Each new row is followed by what is left after taking away its nearest point in the smallest flat space through zero that holds the last named rows.
(in the rows, 128 means zero)

J884:
[[119  99 114 123 155 141 166 141]
 [122  82  97 117 173 115 143  74]
 [129 103 121 122 126 144 157 136]]
New rows:
[123 164 107 130 135 126 114 157] => [131 138  98 122 124 131 124 133]
[ 94  88 137 117 168 105 115 149] => [109  93 148 115 124 112 105 145]
[106 144  95  87 137 132 161 124] => [112 159 104  90 119 128 143 121]
[132 100 138 110 125 110 128  97] => [126 120 148 117 129 115 130 131]
[119 155 127 144 132 122  95 126] => [122 127 119 137 126 137 122 127]
[102 165 126  98 121 143 142 164] => [108 148 116  92 122 133 134 123]

J530:
[[147  95 119 140 123 146 142  92]
 [112 126  88 107 128 133 161  87]
 [127 121  97 170 177 108 174 106]]
New rows:
[147 122 110 166 102 144 166 102] => [133 149 123 150  97 134 146 134]
[126 159 141 158  92 121 169 118] => [128 158 147 154  85 124 162 121]
[107 103 127 104 141 148 119 166] => [111  95 120 114 149 148 130 155]
[154 164 134  89 126 134 147 161] => [168 144 131 109 133 139 158 144]
[101 156 154 159 116 102  86  97] => [101 149 143 157 115 107  96  80]

J127 (3 x 8):
[[113  72 116 146 102 145 103 125]
 [174 108 103  93 103  99 151 182]
 [127 145 117 199 137  83 139 156]]
New rows:
[149 147 156 127 131 120 142 150] => [136 126 156 134 123 135 127 139]
[132 100 137 152 106 158 115 101] => [151 129 137 140 116 138 136 117]
[157 155 139 129 168 134 122 129] => [154 123 130 135 151 140 111 133]

J287 (3 x 8):
[[132 145 132 107 109 102 128 130]
 [ 97 142  96  72 139 107 129 111]
 [106 171  98 136 105 152  87 123]]
New rows:
[142 123 118 125 146 138 133 105] => [148 134 123 126 132 131 128 109]
[147 102 108 102 150 140 121 119] => [157 117 117 112 128 136 111 126]
[112  99  96 139 129 118 140  98] => [124 111 108 147 108 111 134 105]
[131 103 127 123 111 151 115 123] => [132 105 128 113 108 140 118 123]
[130 139 115 135 136  99 125 103] => [134 133 120 147 138 107 125 105]

J514, 3 rows:
[[101 160 105 128 120 132 157 129]
 [154  97 154 113 110 161 103 149]
 [155 155 148 118  97 162 158 144]]
New rows:
[147 178 146 151 142 145 146  87] => [123 143 134 141 141 159 112 100]
[135 134 156 155 117 138 102 124] => [117 143 142 156 118 136 109 123]
[107 125 140 178 134 130 135 144] => [114 123 146 176 130 135 134 147]
[128 133  80 152 127 127 136 159] => [151 124  97 153 129 125 129 157]

J123 (3 x 8):
[[131 139 174 133 151 126 112 107]
 [ 87 131 143 124 145 109 145 117]
 [115 186 107 124 158  95  93 147]]
New rows:
[141 153  76 111 131  86 126 148] => [147 124 126 117 131 104 138 119]
[131 118 120 153 132 134 127 114] => [126 124 117 152 135 129 125 116]
[ 85 123 119 189 155  98 156 101] => [131 123 109 194 141 118 133 111]

J466 (3 x 8):
[[ 72 179 152 166 138  73 108 147]
 [133 132 141 135 122 115 121 170]
 [115 153 158 138 100  77 134 211]]
New rows:
[155 131 137 119 152 141 106 118] => [141 141 140 113 135 122 125 123]
[ 93 126 101 155 114 116  94  97] => [117 110 103 140  97 122 106 127]
[109 105 160 122 166 140  94 112] => [109 105 162 104 139 127 123 126]
[127  86 104 151 118 156  93 109] => [110 101 113 147  97 128 112 127]
[119 147 136 155 141 154 164 131] => [126 143 136 153 140 158 163 137]

J837, 3 rows:
[[107 144 152 149 156 157 119 150]
 [104 141 124  87 123 126 122 161]
 [123 161 148 122 197 183 138 166]]
New rows:
[105 154 156 110 132  96 105 146] => [135 146 150 123 142  98 119 121]
[150 149 145 132 110 161  77 168] => [174 139 131 128 103 150  88 147]
[ 76 152 147 161 125 145  96 146] => [123 142 117 130 127 132 125 120]
[166 160 142 117 161 135 161 136] => [139 149 147 131 121 111 139 134]
[ 91 116 115  99 142 145 121 119] => [101 109 116 117 140 143 123 103]

J2 (3 x 8):
[[162  92 150 157  82 133 156 148]
 [163 118 111 140 159 107 167 133]
 [112 137  90 150 155 102 148 132]]
New rows:
[173 179 159 110 140  54  92 173] => [155 176 156 128 117  54  91 181]
[119 131 113  69 137 126 117 148] => [123 118 111  92 118 121 133 160]
[118 104 185 112 139 149 132 111] => [101 108 158 134 148 131 146 117]
[ 96 155 134 127 159 149 132 188] => [116 144 147 126 151 154 139 191]
[170 142 123 112 107 135 130 133] => [146 151 108 120 109 128 126 134]

J149, 3 rows:
[[134 156 141 114 104  96 112 103]
 [112  76 106 148  74 171 110 133]
 [125 160 154 121 150 143 105  85]]
New rows:
[104  79 162 139  93 142 116 142] => [113 108 175 128 127 119 127 140]
[136 174  95 117 125 141 137 135] => [133 166  92 120 118 150 134 135]
[128 123 118 140 107 182 124 119] => [140 144 122 128 119 142 140 129]
[117 125 157 120 136 134 189 121] => [114 122 157 120 112 136 177 111]
[135 134 131 115 158  80 122 117] => [125 107 122 127 142 112 113 118]

J550, 3 rows:
[[144 146 141  99 113 150  80 135]
 [113 139 163 118 118  79 103 141]
 [147 160 187 152 143 157 102 101]]
New rows:
[188 122 156 140 147 116 162 108] => [186 117 138 111 130 108 146 126]
[149 136 127 129 107 102  86 127] => [149 127 113 147 118 113 114 117]
[128 169 108 118 117 141 128 112] => [120 166 113 124 119 123 136 113]

J422:
[[110 121 137 167 116 145 162 100]
 [ 77 104 130 135 116 152 129 139]
 [100 124 162  92 116 159 105 119]]
New rows:
[102 131 136 119 130 143  90 107] => [119 134 118 140 137 126 104 110]
[152 147 154 127 134 101  95 102] => [119 127 139 146 129 108 103 119]
[149 159  89  96 169 105 134 125] => [110 144 105 108 154 133 145 112]
[123 160 141 127 155 153 108 136] => [122 157 131 144 156 149 119 138]
[116 165 114 125 103 128 162 124] => [115 164 113 111 105 127 150 134]
[149 161 115 115 115 143 148 123] => [130 150 109 116 113 148 145 136]

J710 (3 x 8):
[[119  84 160 129  80 149 134 115]
 [155 143 120 203 146  85 160 160]
 [154 139 180 129  92  97 120 143]]
New rows:
[104 127 128  96 145 156 189 112] => [122 143 147 105 138 132 187 126]
[132 123 128 130 150 142 139 117] => [138 127 141 127 142 135 135 120]
[107 119 127 131 122 100  90 127] => [105 114 121 139 125 103  95 127]
[118 141 119 127 153 129 108 128] => [120 127 135 137 134 129 114 128]
[130 112 140 177  82  90 112 113] => [117 128 111 145 112 105  97 103]
[123 134 145 134 122 134 134 134] => [120 137 136 131 130 137 133 132]
